There are 4 nested groupings, the coarsest first. Each group lies inside one group of the grouping before and may be the whole of it. The rows also spread widely along 10 directions, which tell nothing about the answers.
(in the rows, 128 means zero)
Known rows, each followed by its group in each grouping:
[141 152 152 157 101 110 121 110 116 139 152  86 108 147  90 147 157 119
 120 101 130 118 134 148 114 162 129 131 139 127  99 122 136 189]  tila pape Supev Zuf
[152 146 134 148 134 161 148 155 144 113 165 127  53 147 137 121 124 152
 110  98 142 128 114 116 175 121 126 115 121 111 129 146 109 146]  nusa mil nepob vifas
[112 137 137 126 111 175 129 151 120 144 154 195  91 134 156 136 106 187
  97 145 157  91 138 146 155  95 115 108 137  83 131 182 142  91]  tila pape met Kav
[163 123 143 129  95 143 151 114 122 104 187 122  69 176  89  99 160 157
 127 113 153 131 112 146 135 156 123 128 145 141 111 163 116 196]  Dab muna Dasu lok
[151 140 169 130  93 104 133 178 106 129 133 118 123 208  81 136 133 118
 131  85 115 135  93 163 145 168 137 124 123 208 130 116 147 163]  nusa Nesak Kef gur
[116  88 105 115 171 101 158 105 121 169 141 165 126 139  93 137 142 167
 115 142 118 108 150 119 137 119  92 122 140 141 126 143 136  96]  tum nura dazan vugi
[140 152 133 123 147 179 150 150 140  92 157 142  82 147 111 121 120 142
  98  94 139 150  99 119 179 139 111 100 114 150 141 152 109 136]  Dab kabo Tusum libof
[125 139 169 142 105  85 121 167 113 160 119 167 133 145 101 175 112 168
 114  91 125 138 157  97 117 120 133 142 117  97 134 106 136 139]  nusa mil Rolu kufo
[161 148 164 146 112 138 139 187 167 108 159 161  70 156 165 136 112 162
 108  65 165 153 137  88 171 108 170 133  88  77 151 116  98 168]  Dab Nimi kolev fir
[116 147 101 125 166 148 123 123 150 107 152 147 140 121  92 102 147 116
 135  87 132 152 131 144 161 160 114  75 104 148 115 124 125 148]  tila teb zovur dud
[124 176 148 152 137 114 108 143 144  99 146 165  87 156 108 156 114  99
 130  68 140 143 158 119 148 143 134 119  76 158 126 129  94 184]  nusa mil mivip pugi
[130 153 128 135 166 113 139 153 150 126 125  75 138 124  99 139 140  97
 113  66 111 146 109 140 168 163 125  94 105 164 127  89 134 137]  Dab kabo Tusum Bito
[111 128 135  98 132 129 123 151 114 118 128 161 171 149  67 118 133 120
 149  91 124 145 117 166 146 167 112  80 121 185 122 132 155 126]  pume fovu nonek Debo
[155 146 133 159 134 127 146 144 167 118 166  89  69 129 150 129 148 140
 108  86 147 124 142 118 157 128 157 126 109  88 121 112 113 168]  Dab Nimi kolev sopok
[142 136 164 115  87 144 140 166 113 113 147 142 126 162  97 126 134 167
 108 102 136 144 110 138 133 147 131 117 133 129 132 135 145 153]  Dab teku Rira toge
[141  96 122 123 136 129 163 137 134 161 154 121 105 122 129 111 147 186
 108 125 140 110 125 129 149 114 113 114 150  81 126 136 148 109]  Dab teku Rira dedor
[150 127 156 159  96  78 129 144 123 179 136  78 109 159 125 148 151 127
 131  96 135  91 126 165 133 144 145 141 135 113 109 111 152 161]  tila pudi das zev
[136 125 133 132 121  94 120  76 139 150 165 152  96 128  83 100 152 126
 174  76 181 143 148 144 129 150  96 102 132 110 102 152 114 194]  Dab kabo Vuf buvi
[130 136 129 137 138 169 146 127 120 121 158 151  83 156 114 145 127 162
  82 135 128 115 128 112 150 120 113 127 133 131 130 160 119 126]  tila pape met Diru
[148 135 121 145 121 124 132 111 160 146 179 125  62 119 156  90 150 136
 159  97 180 103 137 171 158 129 126  97 127  78 101 152 122 165]  tum nura dazan dis
[138 124 174 119  98  90 131 188 115 171 104 117 159 161 103 151 118 130
 138  73 129 127  96 155 147 143 137 111 130 141 133 103 164 124]  pume dal mup poz
[118 160 125 141 140 127 123  94 128 108 155 123 117 130  72 141 154 124
 116 101 118 146 153 126 111 166 115 115 111 146 102 126 113 179]  tum Rov Lakor Fovo
[140 116 126 126 176 117 170 160 136 139 127 108 105 162 109 158 123 137
  81 104  97 127 104 105 179 130 116 126 111 178 151 115 118 103]  Dab muna Nus gizos
[148 119 121 137 134 123 144 202 154 106 157 122 138 149 130 107 151 166
 117  94 117 147 144 120 160 140 183 117 104 113 131  66 145 141]  nusa poki div digip
[125 148 134 148 150 144 136 133 136 118 147 124  97 105 126 168 127 163
  87 111 124 121 164  91 129 115 134 133 116  78 122 128 121 127]  pume fovu nonek kozi
[136 129 126 120 119 147 148 147 136 128 160 111 101 147 121  99 150 142
 128 117 144 110 103 181 165 146 124  93 140 144 117 149 150 132]  Dab Nimi zut lal
[122 164 102 149 168 141 136 164 150  87 157  88 114 131 115 136 149 118
  98 113  97 121 145 140 159 154 152 107  97 163 115  99 132 137]  nusa mil Rolu kufo
[136 152 146 148 149 118 142 161 148 135 124  85 126 102 124 163 132 148
  80  74 112 149 135  89 142 130 138 120 106  82 136  80 127 134]  Dab teku Rira toge
[100 153 116 119 131 128 100  82 142  97 177 200 111 117  93  99 148 123
 160 103 179 129 184 166 122 149 104  85 103 131 100 174 113 187]  Dab teku Rira toge
[149 119 119 148 138  93 148 174 148 132 164  99  85 190 142 123 149 115
 134 118 122  81 134 170 171 139 164 134 111 177 119 115 141 146]  nusa mil Rolu kufo
[129 131 128 127 123 154 134 132 121 105 168 181 109 136  83 113 137 186
 120 111 140 160 151  99 128 134 115 113 128 101 120 143 118 155]  nusa mil mivip pugi
[156 132 140 159 131 104 143 188 154 124 158 126  87 162 150 146 131 159
 107  95 127 123 158  97 155 115 178 152  98  98 135  92 119 154]  nusa mil Rolu kufo
[158 103 119 139 130  99 141 157 153 109 176 140 127 197 116 104 168 140
 139 101 132 130 157 131 145 151 182 145 102 148 119  95 129 189]  tila teb zovur dud
[ 90 132 132 122 113 103 120 181 106 150 123 150 185 126 103 152 134 176
 110 140 103 104 168 162 112 135 142 114 129 122 114 108 185  90]  nusa mil mivip pugi
[110 173 149 137 133 135 129 201 139 110 122 106 138 129 149 176 116 133
  70 108 105 105 137 149 151 133 159 117  91 139 138 104 152 105]  Dab teku Rira toge
[142 124 104 119 152 193 169  93 128  96 179 110  82 123  69  91 165 171
  99 128 130 153 101 113 149 152  86  91 157 133 116 161 118 145]  Dab Nimi kolev fir
[159 142 135 160 133 119 149 168 165 133 160  61  71 142 168 135 142 128
 105  93 139 100 124 143 172 130 164 131 113 107 122 108 130 146]  Dab kabo Vuf buvi
[123 102 138  98 122 130 148 154 108 139 135 176 175 135  68 120 136 204
 110 113 126 165 132 106 126 136 111 113 146 110 136 120 155 111]  Dab kabo Tusum Bito
[123 149 142 133 106 128 110 125 134 124 159 147 102 125 123 119 136 125
 157  96 166 107 151 176 135 142 130  99 121 106 101 156 139 161]  pume fovu nonek Debo

New rows, each followed by its group in each grouping:
[114 140 146 126 112 122 124 152 126 147 141 184 102 161 141 148 111 149
 122 121 145  97 142 160 144 121 127 120 110 134 128 159 135 119]  tum Rov Lakor Fovo
[113 150 132 116 131 181 144  99 113 123 153 161  72 128  93 129 124 156
 102 133 149 119 108 143 149 130  69  92 148 139 124 202 121 120]  Dab Nimi zut lal
[ 96 152 112 112 159 135 118 150 142 113 133 144 171 105  91 121 134 125
 124  90 126 152 138 154 154 158 116  70 104 154 122 113 146 115]  Dab kabo Vuf buvi
[116 114 136 134 135  73 124 106 122 184 130 172 118 164 103 150 130 120
 146 111 143  91 151 153 132 128 103 128 125 150 118 150 136 139]  tila teb zovur dud
[121 154 121 125 152 167 142  92 129 126 151 121  78 100  90 120 132 136
 109 103 142 134 101 140 158 144  68  78 137 130 117 173 112 132]  Dab muna Dasu lok
[141 141 131 169 132  87 141 144 132 163 144  37  95 137 130 153 159 126
 107 118 104  77 139 163 132 141 146 137 133 129 102  98 156 137]  nusa Nesak Kef gur
[128 168 129 157 141 122 128 185 146  83 158 112 105 165 132 160 136 121
  95 112 103 110 165 133 147 144 180 141  82 164 123  98 126 157]  nusa mil Rolu kufo
[157 118 138 125 117 143 160 117 117 101 173 112  93 173  73 113 164 157
 106 117 129 140 114 121 127 157 118 131 144 153 119 144 124 181]  Dab teku Rira toge
[130 132 125 150 126 122 146 145 121 149 151  91 108 116 116 143 150 178
  97 137 111 101 147 129 124 127 132 130 147  86 109 116 155 119]  nusa mil Rolu kufo
[117 116  86 107 147 190 138 133 134 108 181 166 134 118 110  67 154 176
 126 140 144 131 127 160 166 141 112  68 142 119 112 155 149 111]  tila pape Supev Zuf
[150 108 131 137 112 111 159 162 125 130 164  96 119 184 119 133 164 172
 100 140 104 104 138 140 124 145 169 156 133 139 115 105 152 145]  tum Rov Lakor Fovo
[158  95 156 126  99 110 155 109 125 174 160 169  60 168 113 113 134 176
 143 104 179 122 120 121 144 111 100 133 155  92 129 173 117 160]  Dab Nimi zut lal
[143  94 133 114 128 103 139 148 138 131 165 196  97 205 122 113 127 132
 162 107 166 104 141 149 165 123 141 128 110 172 131 159 121 153]  pume dal mup poz
[124 115 108 136 172  96 149 137 148 159 135  85 149  97 110 134 156 152
 107 103 113 126 151 120 143 134 128 113 127  99 118  85 149 111]  Dab kabo Tusum Bito
[108 131 133 118 112  99 126 180 137 168 122 110 173 111 134 121 143 143
 136 103 133 103 130 199 150 143 143  81 130 117 116 102 188  96]  Dab Nimi kolev sopok
[112 154 139 159 133  97 117  92 126 162 140 140  79 142 125 175 128 111
 119 123 142  70 164 155 123 124 109 137 119 129 107 164 125 151]  tila teb zovur dud
[131 124 159 112 129 118 148 158 111 178 103 154 127 148 101 152 103 148
 113  90 124 139  83 127 162 128  87 100 136 144 149 135 140  93]  tum nura dazan dis
[134 120 131 139 143 120 164 156 118 147 132  87 140 128 107 168 148 188
  64 137  83 121 139  96 118 129 139 147 140 104 126  90 153 102]  tum nura dazan dis
[156 120 132 148 126 122 145 125 146 165 165 132  40 143 143 104 130 143
 151  93 171 107 116 141 174 114 106 107 137  91 119 160 115 148]  nusa mil mivip pugi
[135 172 120 159 163  98 118 135 157  98 148  81 124 127  80 134 157  81
 136  53 111 163 149 122 145 177 145 104  84 160 107  71 109 198]  nusa mil Rolu kufo
[139 145 130 144 155 174 159  98 108 127 153 122  51 133  80 147 126 168
  77 125 116 135 106  86 142 125  69 120 148 131 129 170 104 126]  nusa Nesak Kef gur
[143 114 147 124 133 122 157 123 125 156 145 151  61 172 121 137 118 138
 117 111 152 101 105 135 164 116  90 122 134 150 141 177 118 131]  Dab teku Rira toge
[148 154 147 157 125 101 139 136 138 110 155  78  97 150 105 162 152 129
  95  93 115 129 151 116 124 153 155 150 105 134 114 100 113 188]  Dab muna Nus gizos
[130 149 140 136 122 155 134 171 135 147 129 119 132 113 134 131 125 160
 102  97 127 130 106 139 158 132 128  95 129  81 128 116 153 108]  tila teb zovur dud
[121 158 127 135 139 132 118 126 156  98 172 172  73 143 137 124 126 119
 132  98 165 113 160 154 160 133 132 108  87 143 120 162  99 168]  Dab muna Dasu lok
[123 191 185 141  78 151  99 142 109 122 137 171  80 166 120 162  96 106
 122  88 161 116 110 167 146 142 111 109 114 150 126 178 120 169]  tila pape Supev Zuf
[132 161 146 150 129 109 134 119 121 127 137  82 105 159  86 167 147 106
 104 100 103 122 126 140 121 167 126 133 115 173 110 117 124 169]  tum Rov Lakor Fovo
[120 170 155 115 114 158 123 157 123 105 136 153 122 141  95 131 115 126
 118  84 142 149 101 157 157 156 108  86 115 160 132 149 134 139]  Dab kabo Tusum libof
[131 134 131 136 132 124 133 139 142 146 151 110  81 139 148 124 132 108
 146 107 152  76 122 190 169 133 126  99 126 135 111 157 146 125]  pume fovu nonek Debo
[161  98 125 135 125 119 158 126 140 150 170 126  88 157 119 103 156 175
 130 108 142 133 126 116 143 132 132 130 138  95 118 126 123 156]  tum Rov Lakor Fovo
[135 142 141 128 123 164 126 108 117 118 152 163 130 113  62 117 137 173
 114  82 141 193 125  81 127 148  95  98 138  84 122 129 112 168]  tila pape Supev Zuf
[123 131 140 117 108 114 123 175 122 144 136 159 148 145  99 112 130 150
 148  95 135 137 122 163 150 146 126  90 127 134 123 120 158 128]  nusa mil Rolu kufo
[107 151  92 123 172 159 136 116 144 101 157 106 139  74  87 111 157 152
 102 110 116 150 142 134 144 156 107  74 118 116 107 119 130 126]  Dab muna Nus gizos
[127 161 142 131 119 120 128 157 133 103 135  85 160 135  77 133 158 116
 115  79 110 156 124 152 131 181 147  99 113 163 114  87 148 167]  Dab Nimi kolev sopok
[142 145 105 147 148 175 151  97 127  75 186 100  75 132  71 108 170 152
 100 127 117 143 133 114 130 160 114 112 138 139 103 137 113 176]  nusa poki div digip
[115 154  88 144 179 145 139 118 163  78 174  98 110 112 112 125 168 125
  99 119 117 123 172 133 144 152 145 106  98 147 107 115 119 154]  Dab Nimi kolev sopok
[145 111 141 142 106  65 140 120 119 144 160 115 118 186  95 143 169 139
 133 126 124  99 165 150 102 152 153 162 130 154 103 114 141 183]  tum nura dazan dis
[118 119 116 119 160 154 152 176 134 118 145 151 123 145 136 149 119 171
  86 141 116 100 142 120 162 108 143 122 115 134 137 136 142  80]  pume dal mup poz
[107 124 138 120 116  98 132 134  89 147 133 160 138 175  63 154 136 144
 123 144 109 101 142 160 114 148 105 128 142 191 116 149 157 126]  nusa mil Rolu kufo
[130 125 114 132 178 153 167 179 132 116 138 128 100 159 117 151 118 158
  72 125  91 125 116  96 179 120 124 122 113 165 149 121 125  87]  nusa mil mivip pugi
[ 92 151 145 124 120 127 120 184 135 147 122 173 145 108 156 164 107 173
  95 121 137 101 164 149 142 105 142 107 108  90 136 130 159  80]  Dab Nimi kolev sopok
[148 118 118 119 177 151 166 204 160 118 135 139 131 141 140 124 118 166
  89  84 108 166 104  86 197 122 147 102  96 126 161  84 122  92]  tum nura dazan dis
[124 161 155 140  89 136 112 185 133 120 153 169 103 142 148 133 115 160
 127 102 154 116 151 155 144 123 153 113 109  93 122 138 141 142]  nusa mil mivip pugi
[147 105 122 128 118 144 166 130 126 137 164  90 123 116  95 104 173 204
 100 129 125 139 126 116 123 139 127 117 166  74 112 116 154 133]  Dab Nimi kolev sopok
[160 122 165 131  81 121 132 129 112 106 167 139 116 171  71 120 156 160
 143  89 146 155 141 117 105 159 146 141 138 112 109 128 130 205]  pume fovu nonek Debo
[139 126 135 138 111 148 133 149 127 114 172 175  92 169 130 125 135 175
 111 126 151 113 151 128 143 122 146 139 117 111 125 153 123 153]  tila pudi das zev
[113 163 135 136 156 143 134 165 143 120 129 126 123 109 130 163 114 145
  81  98 120 130 139 118 157 125 128 110 103 116 137 117 131 106]  Dab kabo Tusum Bito
[113 115 138 131 147 102 152 163  99 137 119 157 135 182  85 192 122 167
  70 151  79 104 156 101 121 123 130 160 122 183 143 115 146  97]  nusa poki div digip
[152  94 130 137 121  98 155 123 121 174 159 135  79 162 106 114 146 166
 142 121 144 105 128 132 143 122 108 130 155 113 117 146 136 141]  nusa mil Rolu kufo
[117 140 132 122 115 116 125 189 124 136 131 116 164 138 106 114 141 136
 137 101 116 123 118 185 153 157 140  86 126 151 114 103 174 118]  nusa mil nepob vifas
[170 119 147 161 106 106 144 144 135 151 160  89  83 168 130 129 154 147
 121  94 141 112 125 129 144 137 153 149 130  99 117 113 128 177]  tila pudi das zev
[131 148 140 139 133 145 150 142 105 125 138 108  98 149  80 157 130 150
  87 124 100 125 110 118 137 143 104 124 140 155 126 137 134 126]  nusa mil Rolu kufo
[120 165 125 126 131 189 126 147 124  87 163 163 107 121  97 112 128 170
 104 110 132 155 128 127 146 141 112  87 119 123 123 149 126 133]  nusa Nesak Kef gur
[166 161 163 155  99 151 147 156 141 120 159  70  67 134 137 133 137 149
 100  83 147 132 101 130 152 140 142 127 133  83 122 125 127 169]  Dab kabo Tusum Bito
[118 118 129 102 106 172 151 136 106 126 157 158 130 130  88 106 146 205
 103 148 136 131 119 145 130 134 104 100 164 110 120 164 159 109]  Dab Nimi zut lal
[148 157 111 139 136 179 128 153 158  74 188 133 100 115 116  73 153 163
 129  80 147 174 134 122 161 150 145  83 106  94 114 114 115 172]  nusa Nesak Kef gur
[138 139 151 139 133 137 148 112 127 163 139 135  63 119 120 149 113 157
 104  98 156 122 113 109 152 111  81 118 143  86 133 165 114 126]  Dab kabo Tusum Bito
[123 127 151 116 101 154 139 164  95 146 134 150 137 162 102 140 123 170
  97 136 120 113 101 153 144 136 113 113 153 144 131 149 164 102]  tila pape Supev Zuf
[149 148 154 126  93 121 111 164 163 119 161 159 116 124 132  82 132 140
 169  38 186 171 126 153 164 148 149  82  98  78 122 115 118 191]  Dab muna Dasu lok
[125 135 165 106  72 128 127 195 100 125 130 156 190 152  91 132 137 187
 113 113 115 150 124 154 113 156 153 114 135 123 126 103 178 126]  tum nura dazan vugi
[121 127 136 133 117  83  98  89 131 150 156 188 134 138  81 113 147 121
 176  78 171 144 172 142 119 150 113 106 117 115 103 134 119 196]  tila pape Supev Zuf
[151  99 119 140 119  90 130 175 157 137 173 141 120 184 155  95 158 138
 156 102 154  97 155 172 166 136 185 131 101 130 117 106 144 162]  tila pudi das zev
[144 143 141 142 127 149 153 186 154 123 152 108  85 139 167 138 127 162
  87 108 135 113 122 130 173 115 159 123 114  97 137 121 134 120]  Dab Nimi zut lal
[111 154 140 130 106 115 113 189 123  99 141 144 159 159 106 139 140 134
 121 114 112 118 156 175 129 159 169 114 102 169 117  98 164 143]  nusa poki div digip
[114 117 116 136 125  83 110 128 135 168 144 131 170 108 106 111 164 147
 155  98 144 118 169 164 123 147 137 102 124  86  97  99 160 145]  tila pudi das zev
[147 151 154 144 110 112 125 170 130 112 152 133 102 185 110 135 132 124
 127  85 129 132 130 145 146 150 152 129 102 169 126 116 127 173]  nusa Nesak Kef gur
[117 102 122 130 149  94 152 118 102 157 134 142 118 166  74 156 143 151
 107 147 102  96 146 130 123 134 103 137 143 177 122 135 146 114]  nusa poki div digip
[148 139 140 156 131 136 158 136 115 143 140  64  92 124  90 152 146 166
  84 109 101 135 113  96 129 139 113 131 151  98 117 110 134 136]  nusa mil mivip pugi
[127 175 135 134 127 156 118 112 141  95 165 160  78 133 112 121 128 116
 134  90 159 138 132 151 149 150 110  92 105 140 113 164 103 175]  tum nura dazan dis
[135 128 183 121  70 102 123 141  92 170 116 124 156 130  69 142 135 158
 144  80 137 145 113 145 103 154 112 111 160  92 112 121 168 147]  pume fovu nonek Debo
[162 112 145 135 149 126 160 139 130 119 144 119  99 164  85 145 135 147
 107  81 116 159 119  72 148 138 129 139 122 134 138 112 109 156]  pume fovu nonek Debo
[137 165 145 145 117 121 119 120 126 134 140  99 110 114  71 121 144 116
 145  64 136 160 111 139 135 167 101  87 131 120 106 118 126 179]  nusa mil Rolu kufo
[129 143 137 144 126 117 120 122 136 141 146 147 116 135 109 134 138 135
 130  91 144 130 146 131 133 139 125 116 116 106 115 128 126 163]  tila teb zovur dud
[145 157 137 128 120 169 135 134 141  68 180 143  80 158 106 106 143 134
 116  95 152 146 125 135 150 154 131 108 107 147 123 154 107 190]  Dab teku Rira toge
[138 123 141 146 109  66 128 102 114 161 152 118  99 168  75 133 158 115
 160 107 138 104 146 161 115 156 114 132 140 157  98 136 137 185]  nusa mil Rolu kufo
[135 168 139 149 142 112 118 165 175 110 149 116  98 126 158 133 129  99
 127  57 152 129 148 143 169 137 159 103  73 116 128 103 113 170]  Dab teku Rira toge
[139 100 139  91 102 132 135 167 137 138 153 195 151 141 108  66 136 179
 161  79 173 165 113 149 161 137 120  75 130  98 135 133 148 138]  Dab teku Rira toge
[137 116 135 146 120  86 132 156 128 140 156 140 134 153 108 138 152 180
 117 113 120 127 181 110 110 128 161 151 117 102 117  92 143 153]  nusa Nesak Kef gur
[134 117 149 119 137 133 136 139 132 177 120 207 111 133 114 129  97 167
 130  72 159 159 106  93 169 107  84  96 125  82 152 148 115 113]  tila teb zovur dud
[144 131 179 125  88  95 139 167 117 145 131 152  89 219 118 154 115 112
 131  97 147 100 103 171 157 139 133 135 119 202 141 155 135 154]  Dab Nimi kolev sopok
[139 118 121 162 157  80 149 140 146 183 137  76  91 120 137 148 143 139
 117 102 119  96 145 122 152 117 129 129 128  93 116  99 137 121]  nusa mil mivip pugi
[122  96 134 105 133 120 150 154 125 160 138 184 127 144 123 126 121 184
 113 124 143 114 134 129 152 107 109 112 133 113 143 149 147  94]  Dab teku Rira toge
[113 116 130 130 139 123 139 120 105 145 148 179 101 179 107 164 124 152
  95 157 124  84 153 131 135 117 110 145 132 167 129 169 131 117]  tila pape Supev Zuf
[134 159 124 141 167 162 147 124 147 134 135  79  94  81 108 134 129 138
  91  79 127 155  98 105 167 139  91  84 130  95 127 123 118 118]  Dab kabo Vuf buvi
